There are 3 nested groupings, the coarsest first. Each group lies inside one group of the grouping before and may be the whole of it. The rows also spread widely along 9 directions, which tell nothing about the answers.
In the rows, zero is written as 128.
Known rows, each followed by its group in each grouping:
[117 116 100 105 194 135 162  95 169 136 126 183  71 137 163 146 147 134
 136 150 109 155] | fef q_878 vil
[ 72  81 132 163 131 118 120  91 147 137 169 158 118 104  77 120 125 131
  79 175  89 130] | fef q_803 Vaz
[134 150 144 139  84 118 111 135 173 148 167 163  98 132 129 119 148 182
 164 119 116  81] | fef q_803 birof
[ 67 148 162 155 110  58 127 152  97 100 131  98 169 110 105 107 140 103
  95 130 124 107] | bonu q_412 kig
[ 74  82 137 168 114  22 123 150  94 146 142 112 109 144 108 141 143  67
 122 146 159  72] | bonu q_382 teka
[132 192 121 142 165 119 136 125 142 133 158 165  75 115 137 151 134 155
 181 153 152 159] | fef q_505 gumi
[205 142 118 129  95 175  99 127 111 142 153 144  95 115  75 147 157 178
 149 120 136 126] | bonu q_382 fip
[109  63 135 132  78 160 119 123 123 179 146 130 128 128 113 142  93  94
 126 158 137  88] | fef q_414 lavo
[111 219 151 145 131  88 125 153 135  95 146 133 142 116 136 118 153 157
 136 126 142 128] | fef q_414 meleb
[ 92  89 126 112 191  72 160 154 163 124  88 147 100 170 217 132 170  71
 117 140 111 140] | fef q_803 Ferab
[120  43 127 113  75 164 156 143 125 177 112 119 146 117 120 140 104  45
 106 165 142  93] | bonu q_382 Bisak
[ 65  82 140 109 168  94 183  96 127 144 136 153 123 100 123 163  99  98
 139 164 106 105] | fef q_878 moten
[135  75 167  83 149 129 150 165 136 121  58 140 152 161 226 154 149 102
 157  88 109 127] | fef q_505 Zime
[161 180 146 127 122  85 118 167  93  99 125 121 122 127 129 128 180 156
 142  99 134 116] | bonu q_46 Rigak
[142 132 114 155  89 125  80 113 147 137 167 157  93 133 103 105 187 156
  64 160 124 113] | fef q_878 vil
[170 133 137 101 107 141 149 169 134 118  89 118 146 137 161 126 170  92
 104 123 128 120] | bonu q_382 fip
[166  50 120  89 164 178 154 128 103 138  81 136 123 136 146 164 127 101
 140 114 117 158] | bonu q_382 teka
[ 76 140 175 173  73 120  86 148 129 139 160 121 178 108  97 119 106 140
 143 110 139  92] | fef q_505 gumi
[125 106 179 126 127 126 113 140  98  91 115 130 173 103 105 135 143 168
 120 102  77 125] | fef q_803 Ferab
[ 92 130 164 173  62 125  85 135 125 140 167 129 159  96  79 115 122 142
 110 140 130  92] | fef q_505 gumi
[135 136  80 133 118 169 145 120 180 157 147 150  93 121 120 106 148  84
  78 183 144 145] | bonu q_382 fip
[120 187 160 142  80  93 130 149 143 141 177 143 118 108 112 132 126 165
 183 137 134  75] | fef q_803 birof
[109  75 120 140 190 100 114 116 114 119 126 150  90 134 127 144 157 128
 108 143  99 165] | fef q_803 Ferab
[165 164 151 149 114 156  77 145  88 108 142 126 143 103  97 136 149 171
 125 123 136 164] | fef q_505 gumi
[120 108 168 144 169  55 115 129  80 113 126 141  98 128 127 173 156 162
 178 112 112 120] | fef q_505 gumi
[110 125  85 130 216 117 165 105 139 128 131 156  69 123 129 148 141 101
 131 156 130 183] | bonu q_382 fip
[173 182 126 137 125 161  89 144 101 104 142 128 129 113  96 121 158 189
 144  86 137 162] | bonu q_46 Rigak

New rows, each followed by its group in each grouping:
[101 103 163 128 128 147 124 133  81 105 116 106 185  99 106 135 107 111
  92 136 107 141] | fef q_414 lavo
[113  76  98 104 177 131 137 143 155 158 100 140 104 173 214 143 143  60
 122 137 153 152] | fef q_878 moten
[119 157 127 148 106  93 113 161 125 152 155 128 104 143 128 132 132 135
 190  97 170  92] | bonu q_46 Rigak
[ 98 120 168 148 104  58 121 167  95 140 146 118 133 130 124 156 122 114
 177 130 147  78] | fef q_803 Ferab
[156  93 163 126 162 119 101 144  65  96  92 119 144 123 138 157 166 139
 113 113 104 167] | fef q_505 gumi
[ 85  62 147 119 132 158 131 104 114 142 134 134 169  99 101 146  91 117
 120 131 108 118] | fef q_878 moten
[150 138 177 123  95 133 107 132 130 102 127 155 148 111 119 126 171 192
 122 104  89 109] | fef q_505 Zime
[130 109  94 147 121 113  91 127 137 154 156 137  85 148 135 117 177  91
  55 182 158 136] | fef q_878 moten
[ 93 208 145 135 113 114 175 132 152 112 156 136 152  78  86 119 115 129
 143 145 128 105] | bonu q_382 fip
[197  94 146  77 100 138 175 162  89 127  79 108 144 119 145 158 163  70
  98 158 118 111] | bonu q_382 fip
[116 103  85 144 174 148  89 102 188 143 136 179  70 170 165 113 175 148
 107 116 123 163] | fef q_878 vil
[ 58 149 124 143 172  56 180 124 157 122 138 152 103 122 131 127 128 100
 147 141 134 111] | bonu q_382 teka
[160 153 113 126 169 114 119 152 109  96 107 127 105 133 136 132 187 125
 111 123 141 175] | bonu q_382 Bisak
[ 34 120 163 156 117 110 138 144 151 134 132 123 182 107 137 115  96  80
 119 138 126 113] | fef q_505 gumi
[109  65 123 164 122  95  66 164  97 143 118 108 131 168 164 130 166  58
  72 141 167 154] | fef q_505 Zime
[137 134 166 107  78 158 149 138 141 124 120 144 167  96 132 124 138 122
  99 154 108 112] | fef q_505 Zime
[124 120 113 147 112  75 110 170  83 150 130  95 104 157 151 135 152  59
 117 156 185 128] | bonu q_412 kig
[100 121 150 120 165 111 137 166 123  92  87 114 172 129 174 120 152  88
  91 126 109 165] | fef q_803 Ferab
[ 97 107 144 127 122  98 166 119 119 139 150 137 126  90 106 140 115  96
 101 192 104 114] | fef q_803 birof
[ 92  53 125 128 148 147 156  84 147 158 134 167 102 102 114 147 115 101
 101 185  91 136] | fef q_505 gumi
[ 98  93 121 162 122 151 110 102 129 160 163 148 114 101  90 135 112 112
  98 178 131 148] | fef q_505 gumi
[121 111 107 119 159 193 137 127 174 144 108 153 125 131 181 117 133  89
  91 157 124 189] | fef q_505 gumi
[103  45 175 127 118 119  96 144  88 123  97 114 185 144 137 149 130 125
 129  76 103  97] | fef q_878 vil
[ 62 149 141 161 129 129 112 117 155 114 156 145 160 106 101 103 117 153
 105 125 115 129] | fef q_414 meleb
[125 164 130 136 158 207 113 121 143 122 136 152 147  97 123 133 102 164
 157 114 129 195] | fef q_505 gumi
[ 63 124 153 130 144  80 157 126 149 103 114 134 145 118 134  99 150 122
 100 120  88 111] | bonu q_412 kig
[141 143 109 161 143  81  76 127 141 140 162 165  47 172 140 136 189 185
 152 117 149 121] | fef q_414 meleb
[114 186 148 121 130 112 155 194 104 127 123 101 165 117 165 149 100  67
 168 152 180 147] | fef q_803 Ferab
[162  80 109 106 143 124 117 150 121 139  93 134  99 172 197 144 184  77
  84 150 141 147] | fef q_878 vil
[ 94  71 113 167 108 121  87  75 146 162 180 168  67 127  60 115 141 179
 122 129 100  98] | bonu q_412 kig
[ 90 209 134 189 132  59  81 159 154 128 174 143  91 149 144 116 160 152
 172 118 178 123] | fef q_505 gumi
[101 148 137 165 132  85  99 138 104 120 158 133 120 118 116 134 149 120
 115 152 153 149] | fef q_505 Zime
[150 207 142 108  84 162 155 140 139 129 148 141 153  92 126 126 123 130
 125 168 143 118] | fef q_878 vil
[ 98 113 139 177  81 129  66 148 155 156 152 134 131 145 131 108 143 125
 114 121 150 109] | fef q_505 gumi
[102 157 158 111 162  99 190 128 125 114 137 150 132  97 128 160 108 127
 170 163 109 131] | fef q_803 Vaz
[ 42  94 134 146 164 103 135  97 161 118 134 155 142 115 123 110 133 118
  82 137  88 126] | fef q_878 vil
[141  93 146 146 170  56 108 133  46 110 123 123  93 125 120 172 177 113
 105 163 124 154] | fef q_505 gumi
[200  90 154  97  83 127 140 119 113 140 125 159  84 115  86 162 173 185
 161 125  94  63] | bonu q_382 Bisak
[119 192 153 117 155  87 169 179 108  98 106 108 158 121 155 148 133 100
 178 103 152 128] | bonu q_382 fip
[102 163 105 180 142  64  94 126 137 137 192 148  62 130 106 118 163 137
 116 171 147 141] | fef q_803 birof
[110 120 151 125  87 129 144 137 157 142 132 144 138 114 107 129 123 141
 163 109 119  70] | bonu q_382 Bisak
[121 152 159 118 104 144 149 177 102 117 107  92 201 106 128 140 104  86
 152 106 150 121] | bonu q_382 fip
[124 179 121 169  72  91  99 172 139 163 172 124 102 155 120 127 130 121
 190 116 207  80] | bonu q_382 teka
[ 73  65 121 179 159 138  77 101  72 133 156 121 148 110  69 147  97 123
  97 135 132 174] | fef q_414 meleb
[133  72 144 117 133 118 136 120 127 130 112 151 109 124 108 149 151 156
 154 102  95  96] | bonu q_382 Bisak
[145  58 150 119 111  95 132 109  95 141 134 156  91 116 107 166 161 131
 107 170  99  99] | fef q_505 Zime
[ 59  51 140 171 108  69 118 131  92 138 140 107 149 119  77 128 124  69
  81 142 132  90] | bonu q_382 teka
[141 122 132 114 186 140 136 140  91  85  90 123 146 109 121 144 148 130
 124 105 113 186] | bonu q_382 Bisak
[ 99 103 133 181 173  92  53 154  85 108 137 113 136 157 127 136 152 130
 120  99 143 186] | fef q_803 Vaz
[ 86 115  90 173 186 146  63 120 177 150 152 169  78 173 164 121 140 146
 158  91 160 191] | fef q_505 Zime
